All rows are made from the same 6 directions, up to rounding. Whole rows:
[[ 0.55  3.25  0.48 -0.26 -1.68  1.09  1.17  0.81 -1.45 -0.49 -1.56  0.62
  -0.55  1.54]
 [ 0.68 -1.73 -0.89 -0.05  0.91  3.61  1.83  0.52  0.00  2.10 -1.85  0.09
   3.00 -1.10]
 [ 0.66  0.08 -0.39  0.04  0.22  0.85  0.67  1.34 -0.49 -0.21 -0.81  0.66
   0.88 -0.11]
 [-1.84  2.11  0.80 -0.31 -1.34 -0.45  1.77 -2.31 -1.57  0.55 -0.42 -0.56
  -1.01  0.97]
 [ 3.28 -1.87 -0.96 -1.48 -0.87  1.49 -3.18 -1.88  2.39 -1.42 -3.02  1.18
   1.06  4.17]
 [-1.84  1.82  0.06 -1.75 -1.60  0.85  3.84 -5.36 -2.21  0.67 -3.19  0.08
   1.14  3.88]
 [ 0.98  2.51  0.84  0.19 -0.15  1.27 -0.59  1.54  1.60  0.88  1.99 -1.20
  -0.89 -0.53]
 [-3.30 -1.71  0.32  0.52  0.97 -2.74  0.92 -2.32 -0.78  0.90  2.06 -1.16
  -0.72 -2.05]
 [-0.86 -0.71 -0.22  0.71 -0.29 -0.26  1.00  1.11 -2.23 -0.17 -1.36  0.90
   0.10 -1.29]
 [ 0.95  5.71  1.78 -1.79 -0.84 -0.29 -1.29 -3.15  4.17  0.18  4.09 -2.76
  -2.31  4.04]]

Rows cut short, each followed by the rest of it:
[-0.15  2.96  0.86  0.34 -0.66  0.77  0.97  1.39 -0.47]  [ 0.65  0.91 -0.62 -0.94 -0.61]
[ 0.95 -3.38 -1.38  1.05  0.26  0.79 -0.14  3.38 -2.25]  [-0.98 -3.34  2.49  1.59 -1.85]
[ 0.86  4.85  0.73 -0.62 -0.03  3.25  2.89  1.19  0.64]  [ 1.73  1.09 -1.21  0.88  0.60]
[ 1.87 -0.02 -0.68 -0.31  1.68  1.35  0.21  2.14  1.64]  [-0.11  0.93  0.15  1.83 -0.15]
[-2.31  0.09  1.35  0.43 -0.71  0.90  0.03 -3.19  0.91]  [ 3.55  1.70 -2.83 -1.43 -1.79]
[ 0.95  4.68  0.32 -1.00  0.05 -0.01  1.99  1.14 -0.02]  [-1.34  1.06  0.21  0.16  2.39]
[ 0.57 -0.96 -0.29  0.51 -0.02 -0.05 -0.85  1.56 -0.36]  [-0.56 -0.61  0.73 -0.05 -0.76]
[ 0.65 -2.14 -0.11  0.39  0.50  1.45 -1.64  0.03  1.80]  [ 1.52  0.42 -0.83  0.38 -1.46]
[-0.74 -0.14  0.61 -0.31 -1.88 -0.44 -1.33 -3.17 -0.07]  [ 0.24 -1.20 -0.42 -1.56  1.54]
[ 0.21 -2.66 -0.81 -0.84  0.84 -1.73 -1.42 -2.39  1.23]  [-1.28 -0.17  0.44  0.67  1.73]
[-2.75 -3.39 -0.33  0.80 -0.37 -4.36 -0.69 -1.60 -2.85]  [-1.76 -1.09  1.26 -1.41 -0.92]
[-1.79 -1.94  0.64  0.83 -1.57 -1.81 -2.13 -2.08 -0.86]  [ 0.26 -0.57 -0.35 -2.41 -0.93]
[-1.24  0.30  0.24 -0.25 -0.42  1.92  2.16 -2.09 -0.68]  [ 2.25 -0.97 -0.90  0.87 -0.17]
[ 1.08  0.71 -0.26 -0.70 -0.20 -0.71 -0.62 -0.09  0.37]  [-1.69 -0.44  0.79  0.00  2.14]
[ 0.06 -2.96 -0.76  0.61  0.19 -0.35 -0.82  0.83 -0.96]  [-0.55 -1.63  1.17  0.53 -1.10]
[-1.35 -2.50 -0.71  0.63  2.74 -2.08  0.93  1.10 -0.08]  [-0.12  2.36 -0.08  1.12 -2.74]
[ 2.26 -2.08 -1.35 -1.49  1.18 -0.22 -1.48 -1.30  2.21]  [-1.86 -0.89  1.07  1.99  3.15]
[-0.04 -1.88 -0.32  0.41  1.94  1.99  0.62  0.61  1.62]  [ 2.51  1.56 -1.31  1.78 -2.70]
[ 2.42 -0.06  0.24  0.69 -1.23  1.93 -3.08  2.59  1.21]  [ 0.03 -0.88  0.29 -1.01 -0.52]
[ 0.09  2.37  1.71  1.32 -1.88  1.72 -1.74  1.73  0.63]  [ 2.08  1.33 -1.70 -2.85 -2.30]
[ 0.99 -2.22 -0.64  0.92 -0.26 -1.56 -2.37  2.70 -1.01]  [-2.28 -1.36  1.95 -0.69 -0.81]
[ 1.01 -1.75 -0.23 -0.61 -0.87 -1.13 -3.15 -2.09  1.34]  [-1.42 -1.07  0.50 -0.84  2.30]
[-1.81 -0.51  0.73  1.63 -2.66  2.29  0.98  0.39 -3.57]  [ 2.46 -3.45  0.11 -1.12 -2.81]
[-0.30  0.22 -0.14 -1.20  1.04  2.42  2.23 -2.99  1.64]  [ 2.48  0.47 -1.59  2.25  0.93]
[ 1.71  0.07 -0.36 -0.28  0.30  3.42  0.46  0.96  1.15]  [ 1.44 -0.93 -0.20  1.80 -0.02]
[ 0.27 -3.17 -0.97 -1.07  1.06 -1.68 -1.52 -3.06  1.64]  [-1.19 -0.21  0.36  1.02  2.07]
[ 1.48  0.33 -0.27  1.03 -1.13  1.57 -0.25  4.16 -1.99]  [-0.77 -2.56  1.79 -0.04 -1.13]
[-1.07  4.68  1.65  0.20  0.06  2.30  2.59  0.35  0.92]  [ 3.32  3.40 -2.90 -0.68 -1.70]
[-1.15 -0.90 -0.47  0.33  2.35 -2.43  1.18  1.18 -0.23]  [-0.77  2.54  0.04  0.67 -1.72]
[-0.61  3.01  1.12  0.19  0.19 -2.28 -0.48  0.73  0.86]  [-0.69  3.73 -1.16 -2.25 -0.27]
[ 0.58  1.45  0.61  0.23 -0.92 -2.21 -2.30  1.04  0.31]  [-2.02  1.09  0.34 -2.42  0.79]
[ 1.60 -1.39 -0.38 -0.87  0.20 -1.69 -3.35 -1.46  2.54]  [-1.95  0.53  0.30 -0.53  2.49]
[ 0.63 -0.21  0.23  0.00 -0.52  0.56 -1.43 -0.36  1.01]  [ 0.33 -0.04 -0.37 -0.55  0.25]
[ 0.81  4.69  1.11 -0.48 -0.45  1.17  0.71  0.75  1.33]  [ 0.57  2.17 -1.32 -0.91  1.02]
[ 0.38  0.50  1.19  0.39 -1.57  0.30 -3.24 -0.94  1.91]  [ 0.97  1.07 -1.46 -2.58 -0.17]
[ 0.06  0.83  0.64  0.78 -0.72  1.90 -0.07  1.28 -0.03]  [ 1.70  0.09 -0.78 -0.61 -1.75]
[ 0.95  1.84 -0.31 -0.46  0.98  1.24  1.95  1.67  0.16]  [-0.08  0.47  0.20  1.53  0.40]
[-0.22 -2.11 -1.09 -0.19  0.55 -2.32  0.12  0.01 -1.59]  [-2.43 -1.55  1.97  0.77  0.89]
[ 1.12 -0.50  0.72  0.37 -1.69 -0.57 -4.38 -0.37  1.71]  [-0.52  0.14 -0.37 -2.64  0.52]
[ 0.60  1.65  0.51 -0.69 -0.65  2.57  0.45 -1.53  1.39]  [ 1.81 -0.09 -1.25  0.35  1.13]
[-3.85  1.89  0.72  1.17  2.23 -2.85  4.11  1.62 -2.09]  [ 0.93  4.61 -1.36 -0.50 -4.15]
[-3.58 -2.35  0.49  1.11 -2.53  0.98  1.59 -3.18 -4.05]  [ 2.71 -4.02 -0.12 -0.78 -2.03]
[ 0.80  1.46  0.33  0.82 -0.99  0.72 -0.31  3.02 -1.12]  [-0.43 -0.69  0.70 -0.90 -0.93]
[ 1.39 -0.52 -0.23 -0.12 -0.06  2.33 -0.58  0.42  1.12]  [ 0.96 -0.85 -0.14  0.92  0.04]
[ 2.72  3.20  0.80  0.38 -1.68  1.37 -2.40  3.46  0.97]  [-0.94  0.07  0.30 -1.89  0.65]
[-1.90 -0.12  0.76  1.46 -1.42  1.09  0.94  0.62 -2.43]  [ 2.09 -1.13 -0.45 -1.14 -3.01]
[-2.35  1.39  0.56  0.52  1.39 -1.95  2.26  0.45 -0.77]  [ 0.56  3.28 -1.12 -0.50 -2.15]
[ 0.66  0.43  0.76  2.04 -2.66  0.90 -2.24  4.12 -2.23]  [-0.19 -2.11  1.07 -2.65 -2.52]
[ 2.23  1.55 -0.79  0.82  1.68  3.04  2.42  6.80 -0.81]  [ 0.10 -0.02  1.21  2.51 -2.53]
[-0.42  1.08  0.63  0.25 -1.75 -0.94 -0.87 -0.35 -1.12]  [-0.75 -0.84  0.32 -1.91  0.67]
